There are 10 hidden switches. A switch that is on adds its own fixed numbers to the row, and there is some noise. The rows also spread widely along 13 directions, which tell nothing about the answers.
Some rows, each with its switches (1 for on, 0 for off) after it:
[  8  14  -8 -24 -12  13  -6  10  -4  -3  -5   5  15  19  -3 -10   2   1
  -7   4   0   6  11   9   2   8   2 -18   0  -6 -13  -5   3  -4   1  12
  -4   2  -1 -16  12  16] -> 1 1 0 0 0 1 1 0 0 1
[ -9   7  -3  -7 -19   2  -5  13  -6   3   0   3   6   4  -1 -10  -9  -9
  13  -4 -14   6   1  11  -3  -1   8   5   8   0  14  17  -6  -8 -15   5
  10   2   2  -1   6  -1] -> 0 1 1 1 0 1 0 1 1 0
[  4  -2  -7 -13 -21   6   6   7 -16  -3   2  -1   1   6   3  -5  -8  -7
  15  -7  -2  -2 -15  10  -9   1   4  -3  -1   5  13   6 -13  -6 -13  10
  -2  -8  -6 -11  13   1] -> 1 0 0 0 0 0 0 1 1 0
[  2  -4   5  -7 -16  -2  -9  -5 -34   0  -3   1  13  17  -8 -12 -16  10
   5  -2 -23   0   1  26 -13  12  12  -5   2   7  -1  27  -8   0 -24   4
   2  -5  12  -4  -6   2] -> 1 1 1 1 0 0 0 1 1 1
[-11  12 -19 -12  -9   3  -6  28  -8  11   7   1   1 -23  26   4   1 -11
   9   7 -16 -15   8  25  -1   2  12  -8  -2   6   6   3  -6  -1 -15  -4
  -2  12   2 -20   6  -2] -> 1 0 0 0 1 1 1 0 0 1
[ 16  10 -18  -1 -10   0   7  -5 -14  -8  29  -6  17   1   1   3  -4 -14
  24  -6   8  20  12   9   6   9   8 -20 -12  20  -8  -9  -9  11  18   3
 -18   6  24 -51 -11  -4] -> 1 1 1 1 1 1 0 1 0 1
[  3   4  -9   5 -15  -2  -2  -7 -11   3  19 -12  12  -9   6  -8 -13   2
   8 -12  -4   4   3   6 -12   2  13  -6  -1  14   2   2 -16  -2  -9   3
  -1   0   9  -6  -5  -4] -> 1 0 0 0 0 0 1 1 0 1
[-14   4   3 -13   1   7   3  12  10  -3  19  -3  -5  18 -23  -3  -6  -6
  18 -16   4  19  -3  13  -4 -17  -7  -6   0  -8   5 -13  -9  -5 -14  19
   8  -2  16  -5  11   4] -> 1 1 1 1 0 0 0 1 0 1
[  3   9  -9 -10 -27   8 -18  10 -12  -1   9  -8  11 -16  17  -4  -5 -17
  15   1  -2  -6  -4  11   1   3   9   2   0  12   8   1 -12  -6  -4  -1
  -3   0   5 -13  -5  -6] -> 0 1 0 0 0 0 0 1 0 0
[ -5   6  -7  -2  -3 -10  19  11   3  10  -1   3  21   3  11 -15  -2  -9
   6  -2 -11  26   7  -4   1   0  11  -3  20   4  14  22   0  -6   3  11
   1   8  14 -15   2   2] -> 1 1 1 1 0 0 0 1 1 1
[  1   3 -14  -8 -14  -3  11   1 -26   2  29 -17  13  -2   0   1  -5  10
  20  -3  -9  16   4  13   8   4   8 -17 -12  19  -8   3  -6 -10   4   9
  -4   2   3 -25   7   2] -> 1 1 0 0 0 0 1 1 0 1
[  2  18 -10  -4 -14  -1   0   1 -12   1   0  -1  22 -10  14  -6  -1 -13
   6  -1 -12   3   2   3  -7  13  19 -15   7  12   7  10  -3   1   6   4
  -3  -4   3 -16   0   2] -> 1 0 0 0 0 0 1 1 0 1
[  3   0  -4 -14 -20  14  -8   9 -16  -7   9 -13   4  -2   7  11  -7  -1
  18   7 -17   0   7  20   6   2  11 -16   0   9  -3   1  -6   0   7   6
 -10  -8  -5 -14   9  -6] -> 0 0 0 0 0 0 0 0 0 1
[  3  14  -8   7   1   7   9   2  -2  18   9  -9  -8 -17   0   3 -15  37
  -5  -6 -18   7  33  19   6   7  -3  -4 -18  -6 -39  14   8   1 -18   3
  -6   8  10  -8 -14  18] -> 1 0 0 1 0 0 1 0 1 0
[ -7   0  -9  -8 -17  -7   7   6 -16   1  32  -7  18  18  -6 -12  -6  -8
  14 -17  -9  17 -12   4  -7  -4  15  -7   5  16  24   7 -21  -8 -16   6
  24   5  11  -7  11  -6] -> 0 1 1 0 1 0 0 1 1 1
[ 14   3 -13 -11 -34  11 -27   3  -6  -4  -6   1  35  -6  21 -15 -10 -10
 -12  10   3 -10   4   6  -8  10  26  -5  17   7   1  -5 -18  -4   9  -4
  -9   8  -3 -14   9  -2] -> 1 0 0 0 0 1 1 1 1 0
[ 12 -18  -2 -13 -21  16 -10   3   5  -5 -22  12  -7  12   4 -14 -26 -11
  -5 -10   5 -24  -6  20 -28 -10   0   9  19 -11  18   2 -28   6 -23   6
  -8  -2   2   2  11  -7] -> 0 0 0 1 0 1 0 0 1 1
[ -7   6  -4 -11 -24  14 -12   6 -19  -3  15  -9  18   8  -5 -12  -5  -7
  17  -4   5  19  -9   8  -1  -1   3   1  -3   4   1  -6  -8 -15 -11  17
  -2   2   2   2   8   2] -> 1 1 1 1 0 0 1 1 1 0
[ -5  -9   1 -12 -17  10 -10   9 -13  -1  13 -16   8   5  -1   4 -10   6
  17   6 -10  11  -2  21   3  -6   9  -3   4   0  -2   0 -11  -9  -4  11
  -5   1   2  -3  10  -9] -> 0 0 0 1 0 0 0 1 1 0
[ -8  14  -7   2  -7   1   3   5 -14  10  21  -6   3 -15  -4  -5 -11  -4
  19 -12  -5  13   5   8  -3   6  -1   3 -12  11  -2   7  -2  -1 -26   8
  -1   3  12  -2 -21  -3] -> 1 0 1 1 1 1 0 1 0 1
[ -4   0  -9 -24 -15   1  -3   3 -11  -6  33  -9  19  24 -11  -7  -2   3
   6 -15   9  13 -13   9  -9  -3  10 -16  -9  11  11 -21 -19  -4 -18   8
  19   8  12 -13  18  -2] -> 0 1 1 0 1 0 0 1 0 1
[ 15  10  -7  -3 -10  16  -2  13   1   3 -21  14 -14  -8  10  -9 -13 -17
   5  -6 -11 -26   7  14 -10  -1  -8   9   7 -10   9  21  -9   1 -24  -1
  -8 -12   0  -7  -9   5] -> 1 0 1 0 0 0 1 0 0 1
[  0  13 -14  -9 -13  -1   2  13 -14   1  14   5   4  -1   7  -2  -1 -17
  19  -7 -13   0  -6  15  -4   7  10  -9  -6  12  12  10 -10   2 -17   3
   8   2   7 -24  -3  -3] -> 0 0 0 0 1 1 0 1 1 1
[  3  -2 -13 -18  -8   1  15  13 -22   6  19  -9 -14   6  -8   9 -18  26
  12  -6 -28  -4   8  27   6   3  -6  -9 -18   4  -4  18  -5  -7 -20   3
  10  -4  -7 -17  17   8] -> 0 1 0 0 1 0 0 1 0 1
[ -8  17  -8   3 -14  -5   4   2 -15   6  16   3  -1   3 -12 -12 -14  -8
   7 -26 -20  -1  -1  11 -20   6  10  -3   0   9  17  18 -11   0 -35   0
  23  -5   0   5  -1   5] -> 1 0 0 1 1 1 1 1 0 1
[ -9  17  -8  -1 -17  14   2   3 -11   0  18  -9   7  -9  -4   0  -5 -12
  32 -14   2  19  -3   4   2   4   0  -6 -12  11  -7  -6  -4  -5  -2  21
 -11  -3   0  -4  -3  -1] -> 0 0 0 1 0 1 1 1 1 1
[ 12   3 -10 -23 -19  10   2  14 -18  -3  11   0   2  20  -5  -8  -1   0
  10  -2 -14   3  -6  10   8   0   2  -8  -1  -1   6  15  -5 -17 -21   8
  11  -4 -15  -8  16   6] -> 0 0 0 0 0 0 1 1 0 1
[-15  13   1  19   6 -16  11   3  27  20  21  -9  13  -6  -6 -12 -13  13
  -8 -21 -14  27  19  -3  -8 -11  17   1  15  -4   5  13  -9   0 -14   0
  25  17  30   7 -12   0] -> 0 0 1 1 0 0 0 1 1 0
[  4  19 -20 -16 -18  20 -13  21  17   2  13  -3  11 -14  12   2  -6  -6
  -2  -4   4  -1   5   0   4  -1   5  -3   2  -1   1 -15 -11  -8  -6   3
   6   9  -4  -4  15   6] -> 0 0 0 0 1 0 0 1 1 1
[  4   1 -12 -23  -8   9  -2  21  -6  -2  16   1  -6  13   3   4   3  14
   4  -1  -5   0   1  23   4  -1   5 -17 -13  -3  -6  -5  -8  -5 -22   1
  10  11   1 -26  15   9] -> 1 0 1 0 0 0 0 0 1 0

New rows, each followed by its switches (1 for on, 0 for off):
[ 13   5 -18  -6 -17   9   7  -1  -1  -4  14  -4   0  -3  -1  -7 -17  -2
  10 -18   9  -1   2   5  -5  -2  -7  -2  -9   7   0  -6 -17  -6 -10   4
  -3  -2   4 -15   8   6] -> 1 1 1 0 0 0 1 1 0 1
[-10   6   0 -16   3   6  -7  27  13  10   8   3  -8   5  -2  -2  -2   2
   3  -4 -13   3   0  23   0 -15   0   1   4 -16   4   6  -8 -10 -28  10
  17   7  13  -1   6   3] -> 0 0 0 0 0 0 0 1 1 1
[  9  12  -2   0 -20   5 -15   9  -3   3 -14   7  19  -6  15 -14  -8 -13
  -6  10 -19  -4  19   9  -5  11  21   0  23   1   5  26  -6   3  -5  -8
  -3   6   8 -10 -15   0] -> 1 0 1 1 0 1 0 0 1 0
[ -1  10  -1  -5   5  -4   0   6   2  11   7  -2   8  -4  -4  -9  -9  17
  -2  -2 -10  16  19  16   1   2   1  -3  -3  -5 -15  11   4  -2 -16   5
   0  11  25 -11 -12   6] -> 1 1 1 1 0 0 0 1 0 1
[  9   1 -10 -10 -21  10  -3   4 -18  -8   3  -3  -2   5  -2   0 -17  -8
  19  -4 -13  -9   1  21  -5   1   1  -9   3   6   5   8 -14  -4   1   5
  -6 -16  -7 -18  15   2] -> 1 1 0 0 0 0 1 1 0 1
[-13  15   5  -7  -9   0  -9  14   3  -4   8   1  -1  14 -20  -7 -10 -10
   9 -13 -16   5   3  14  -6  -4   4  -5   5  -2  13   8  -7  -5 -19   2
  25  -8   3  -2   6   7] -> 1 1 1 0 0 1 0 1 0 0
[ -7  15 -11   2 -11   0  -4   1  -3   7  17   1  18   3  -8 -16 -15  -8
   4 -19   2   6   1   7 -17   1   9  -2   2   7   8  -2 -19  -1 -17   4
  12   7  16  -1   1   3] -> 1 1 1 0 1 1 1 1 1 1
[  0  12  -9  -6  -9   3  13   9  -4   5  14  -2   2   4  -3  -7  -6  -6
   5 -10 -10   8   7   1  -4   3   3  -7   4   5   5  10  -5  -2 -15   5
   9   0  -2  -2   0   4] -> 1 0 0 0 1 1 0 0 0 1
[ -6  12  -8  -9  -7   2   1  16 -11   9  13  -2  14  -1   3  -4  -2  -6
  11   4 -14  13   3  10   2   5   9  -5   1   6   0   9  -2  -6  -8  12
   4   4   3  -8   0   1] -> 1 0 0 0 1 1 0 1 1 1
[  6   1   4  -3 -22   4 -16   6 -11   0  -2  -5  16  -4  11 -12  -9 -12
   4   8 -13   0   8  10  -6   1  18   5  20   3  11  17 -10  -1  -8  -5
  -2   0   7  -1 -10  -9] -> 1 0 1 1 0 0 0 0 0 0
[-12   1  -1  11 -15  -6   0  -9 -22  -3  45 -18  18  11 -19  -5 -11  -4
  31 -14  -7  30   1  15  -4  -6  14 -12  -3  20  -2  -3 -20  -2  -2  11
   2   6  21 -12  -6  -8] -> 1 1 1 1 0 1 1 1 1 1
[  5   3  -6  -5 -13  -8  -4  -6 -10   2   4  -4  23  -8  11  -9 -11   8
  -8  -7  -4   0   5   9 -18  12  24 -15   1  15   5   2 -13   8  -9  -5
   0   7  18 -15  -7  -3] -> 1 0 1 0 0 0 0 1 0 1
[  4 -22  -7  -3 -14  -2  10   3 -10   7  18  -6  -1  15  -4 -11 -23  26
  -2  -7 -11   6   9  18  -8  -8   6   1   3   3  -2  13 -22  -8 -33  -1
   6  18   8   0   4  -4] -> 1 0 1 1 0 1 0 0 1 1
[ -3 -11  -3   2 -10  -6   7  -1 -14   3  24 -10   9  16  -5  -3 -16  11
   4  -9 -17   9   7  20 -14  -5  19 -13  12   8   5   7 -20   6 -11   3
   9   6  17  -7   5  -8] -> 1 0 0 1 1 0 0 0 1 1
[  1  -7  -5 -11   0  -5  -1  18  -7  16  10  -7   2 -12  15  -7  -7   7
   3   9  -9   3  10  23   7  -8  -1   9   0  -2  -4  16  -5 -14 -17   2
  -7  14  21 -15 -10  -5] -> 1 1 0 0 0 0 0 1 0 1
[ 17  20  -2   3  -7   4  10  -7 -20 -17  14   6   0  17 -15   6   0 -27
  30 -15 -15   2   3  13  -7  14   9 -29  -4  14   7  12  -5  21   4   3
  -2 -25  11 -38 -14   4] -> 1 0 1 0 1 0 0 0 0 1
[  3  -1  -4 -19  -3  -3  -6  17 -23  10  -9  10   2  15   0  -8 -10   4
  -3   8 -27 -15   4  35  -7   4   6   0   8 -11   6  27  -5  -4 -23   3
   4  -4   9 -14   6   3] -> 1 1 0 0 1 0 1 1 0 1
[ 12   4 -11  -4 -22  12   2  -2 -14  -7   1   0   6   6   1  -1 -18  -8
   9  -8  -7  -5   6  14 -11  10   7 -11   7  10   3   6 -14  10   4   4
 -10  -8   3 -18   5   3] -> 1 1 0 1 1 0 0 0 1 1
[  6  -1  -6   1  -8  -2  12  -4 -13  -3   7  -4   8   0   3  -1 -12  -7
  23  -7  -1  10  -1  12  -4   4   3 -10  -2  11   0   7 -12   5  10  11
 -19  -6  19 -30  -5  -3] -> 1 1 1 0 0 0 0 1 1 1
[ 12   0 -20   9 -30  -1   3  -6 -12   0  38 -19  17  -2   3  -9 -21  12
   9 -13  -3  14  12  -3   3   0  14  -3  -2  21  -2   2 -23 -14   3  -7
   8  11   1 -14   8   0] -> 1 1 1 0 0 0 1 1 1 0
[ -2   2   1   6  -9  10   4   3  13  -3  -7  -1  -1   8 -17   0 -29  -9
   4 -10 -12  -3  11  11 -15  -6   0   4  23 -13   9   5 -13   7   8  11
  -4 -16   0   0  13  -1] -> 1 0 0 1 1 1 0 1 1 0
[ -6  17  -8  -9  -8   2  -5  22  -6   6   9   6   6  -3   5   0  -1 -10
   8   1 -29   2   8  18   3   4  15  -8  10   2  10  19  -3  -4 -17   3
  16   2   2 -13   3   5] -> 1 0 0 1 1 0 0 1 1 1
[  4  -4 -11  -5   5   6  11  22   6   2  18  -3 -26 -11   6  10  -9 -10
  29  -4  -2  -4   2  24   8 -18 -13   1 -10  -5   3   3 -12  -6 -14   5
 -11   1  14 -30  -2  -7] -> 1 0 1 0 0 0 0 1 0 1
[ 19  19 -11 -17 -28  16 -17  19   0  -8   0   7  16  10   7  -6   1 -17
  -7   8 -17  -7  16   7   8  10  19 -11  19  -2   7  11  -6   1  -1  -9
  11   1 -12 -18   8   7] -> 0 0 0 1 1 1 0 0 0 0
[  5   4  -2   2  -1  -1   7   6   6  14  14  -7  -3   8 -13 -13 -17  15
  -2  -7 -20  13  22   7   5  -8   0   7   7 -11  -9  24  -5 -12 -19   3
  12   5   8   3  -9   3] -> 0 0 0 0 0 1 1 1 0 1
[  8 -16  -2  -1 -23  -1   0   0  -5  -1   1  -6   9   6  11 -15 -18  -7
   0  -3  -7  -5   2   7 -15  -6  16   4  27   4  26  15 -23  -2 -14  -7
   1   2   4  -3   4 -14] -> 1 0 1 1 0 0 0 0 0 0
[-14 -10   5  -8 -12   6 -16  16   3   5   3 -10  16   9   0  -3 -15   1
   4  12 -20   9  11  25   1 -19  12   5  29 -14   7   4 -14 -13  10   9
   1   4   8   2  21  -9] -> 0 1 0 1 0 0 1 1 1 0
[ 19   2  -6   0 -12  24  -7   4  16  -1   6   1 -22   1 -16  -3 -32   3
   8 -17   2 -11  14  14   0 -13 -23  15  -3 -16  -9   5 -20  -7 -20   7
  -3  -7   8  -1  -7   6] -> 0 1 1 0 0 0 0 1 1 1
[  6   3 -14   1   4 -18  21   6   4  11  26  -3   4  12  -4  -6 -14  24
  -8 -14 -15  12  17  11   0  -3  11  -7   1  -1   3  18 -12   0 -14  -8
  24  17  24 -28   3   4] -> 0 1 1 0 1 0 0 1 1 0
[ 18 -16   1   2   1   6   4  -1   9   7  -7   6 -16  12  -6 -20 -27   0
  -2  -9   6 -13  12  17 -17 -19 -15  19  14 -22   2  13 -24   3 -26   3
 -14   2  22  -4 -13  -7] -> 1 0 1 0 0 1 1 0 0 1
[-10  13  -7   3  -4   5  -3  24  11  14 -14  10  -5 -20  20  -7 -10  -8
  -2   0 -28 -12  17  19  -7  -6   8   6  21 -10   9  27  -5  -5 -18   0
   4   3   6   2  -1   4] -> 1 0 0 1 0 0 1 0 1 1
[-14  -1   2   4  -4   0  -2  16   3  14  11 -11  -6 -16   8   0 -14  -3
  14  -3 -11   3   2  17  -4 -15   3  13   7  -3   6  10 -13  -9 -15   8
   1   2  14   3  -6  -8] -> 1 0 0 0 0 0 0 1 1 0
[-22   9  -1   1   3   1  11   5   9   2  19  -9  -6   1 -20   6 -13   6
  19 -22  -6  14   1  16 -14  -8   3 -14 -10   3   0 -11 -11   7 -10  17
   6  -2  16  -5   7  -1] -> 0 0 1 0 0 1 0 1 1 1
[  9   2  -6 -14 -12  -3   2   5  -6   5  -1   3  14   6   5 -23  -6  -7
  -3  -5   6   5  -1   3  -9   3   1   2   3   4   6   8  -7  -7 -17   7
  -1  10  14 -10  -8   2] -> 1 1 0 0 0 1 0 1 0 1
[ -3  -1   7  -9 -16   5 -13  13  -1  12 -20   3  -6   0  -6 -16 -27  13
 -14  -5 -27 -20   5  16 -17  -1   2  20  15 -12  14  31 -13 -11 -44  -4
  22  -9  -9  28   5   5] -> 1 0 1 0 0 0 0 1 0 0
[ -8  12   6  -5  -1   3  14   7  20  -1   5  -4  -2  21 -25 -10  -7 -16
  14 -18   4  21  -3  -8  -6 -15  -6   1  13 -13  14  -2  -3  -3  -2  22
   9 -11   3   6   6   2] -> 0 0 0 0 0 1 0 1 0 0
[ -1  10 -10 -14 -12   5  18   7   0   8   8  -1  18  12   4 -22   2 -12
   0 -16  17  23 -14 -16  -7   0  -5   5   5   2  15  -1  -5 -10 -19  21
   7   9   9  12   0   6] -> 0 1 0 0 1 0 0 0 1 1
[ 11 -10  -7  -8 -11  14   0  12   8  -1 -22   6  -8  -1   8  -4 -28 -17
   3  -1  -1 -27  -2  18 -14  -9  -9  16  21 -16  18   7 -21   1   3   7
 -17 -13   4 -10  18  -3] -> 1 1 0 0 1 0 0 1 1 0
[  2   2  -7   1  -5  -2   6  13  -1   5  12  -2   1  10   0  -2 -11  -3
  13  -3 -26   4  10  19   4  -8   9  -6  12  -4   8  22 -14  -5   3   3
   7  -2   9 -20   9  -1] -> 0 1 0 0 0 0 1 1 1 1
[-20  -5  11   0  -9 -13  -1  -3 -24   5   4  -8   7   3   2 -16  -6 -13
  11 -15  -4   1 -18  21 -32  -2  13   0   7  13  25  10 -14   9 -27   7
   5  -5  27   3 -17 -10] -> 1 1 0 0 0 0 0 0 0 0
[  9  -7  -7  -9 -22   1  14  -9 -18   1 -26   3  13   5  11 -22 -17   6
 -10 -12   2  -8  -8  -1 -28  13   7   0  10   4  14  14  -7   4 -21   4
 -12  -6  -6   6   9   4] -> 1 0 1 1 0 0 1 0 0 0
[  5  24  -4  -9 -16   7 -19  13   3  -2  -1   5   4  -4  -2  -2  -8  -5
   0  -4 -22 -10  13  14   2   8  10  -6   3  -1   4  13  -4  -2  -9  -9
  17  -5   2 -14   1  12] -> 0 1 1 0 0 0 0 1 0 0
[  2   5  -6   3  -8   0  10   1  -3   1  17 -10   8  -5   5  -1  -5  -5
  18  -8   0  20   3   6   2   0   8  -6   0   7   0   3  -5   2   3   9
  -8   3  15 -18  -8  -4] -> 0 0 0 1 0 0 0 1 1 0
[  2 -12   0  -7 -12   1  15  -5 -27  -4  20 -10   5  18  -4  -6  -3   2
  24  -9   3  22 -11  12  -8  -1   4 -11  -7  12  -1   2  -9   0 -15  18
 -11   1  11  -9  -4  -6] -> 1 0 0 1 0 0 0 0 1 1
[  1  11   3   2   7   4   8   8   9  12  24 -13   1  -2 -10  -6  -4   0
  16  -4   2  34  12   0  14 -11 -14   8  -2  -7 -16   5   4 -11  -6  22
  -7   4  20   1 -24   0] -> 1 0 0 0 0 0 0 1 0 1
[ -5   1  -3   3  -7  -2   0   6   1   7  21 -11   2  -2  -2  -5 -14   4
   8 -12  -1  11   3  14  -6  -9   4   1  -1   4  -1  -1 -15  -4  -9   6
   7   5  20 -10  -3   0] -> 1 1 0 0 0 0 0 1 1 0
[  5  12 -17 -16 -14  11  -5  22  11   3 -12  17   5   7  12 -15  -6  -9
  -8  -5  -5 -12   6  11  -5   0   4  -1  10  -9  12   8 -14  -6 -15  -1
   9  12   0 -14  17  10] -> 0 1 1 0 0 1 1 0 1 1
[ 13   7 -17   8   4   9  16  -1   0   4  26  -8 -20  -8 -10  10 -23  18
  14 -17  -5   1  29  23   5  -4 -17  -5 -21  -2 -25   1  -9   9  -9   1
 -13   0  18 -27  -9   8] -> 1 1 1 1 1 0 1 0 0 1
[ 12  10 -13   8   0   6  16 -12  21  -1  16  -4   1  -3 -12  -1 -25   1
   5 -34  21   6   6  -1 -16  -3  -7  -4  -6   2  -3 -18 -19  17   4   9
  -6  -1  30 -18  -5   4] -> 0 1 1 0 1 0 0 1 1 1
[-13 -23   5 -16  -4   4   1  21  -1  11  -1 -17  -4   1   2   0 -19  10
  12  15  -9   8   5  26   2 -21  -9  16  15 -13   1   4  -7 -17  -1  17
 -14   2   3   4  19 -10] -> 1 1 0 1 0 0 0 1 0 0
[-13  25  -8   5  -6   1  -7  12   9  11  -2  -1   8 -29   9   0 -17 -13
   5  -9 -18  -3  18   9  -9   4   9   1  10   5   9   9  -4   6  -1   1
   3  -4  13  -2  -4   2] -> 1 1 1 1 1 0 0 1 0 1
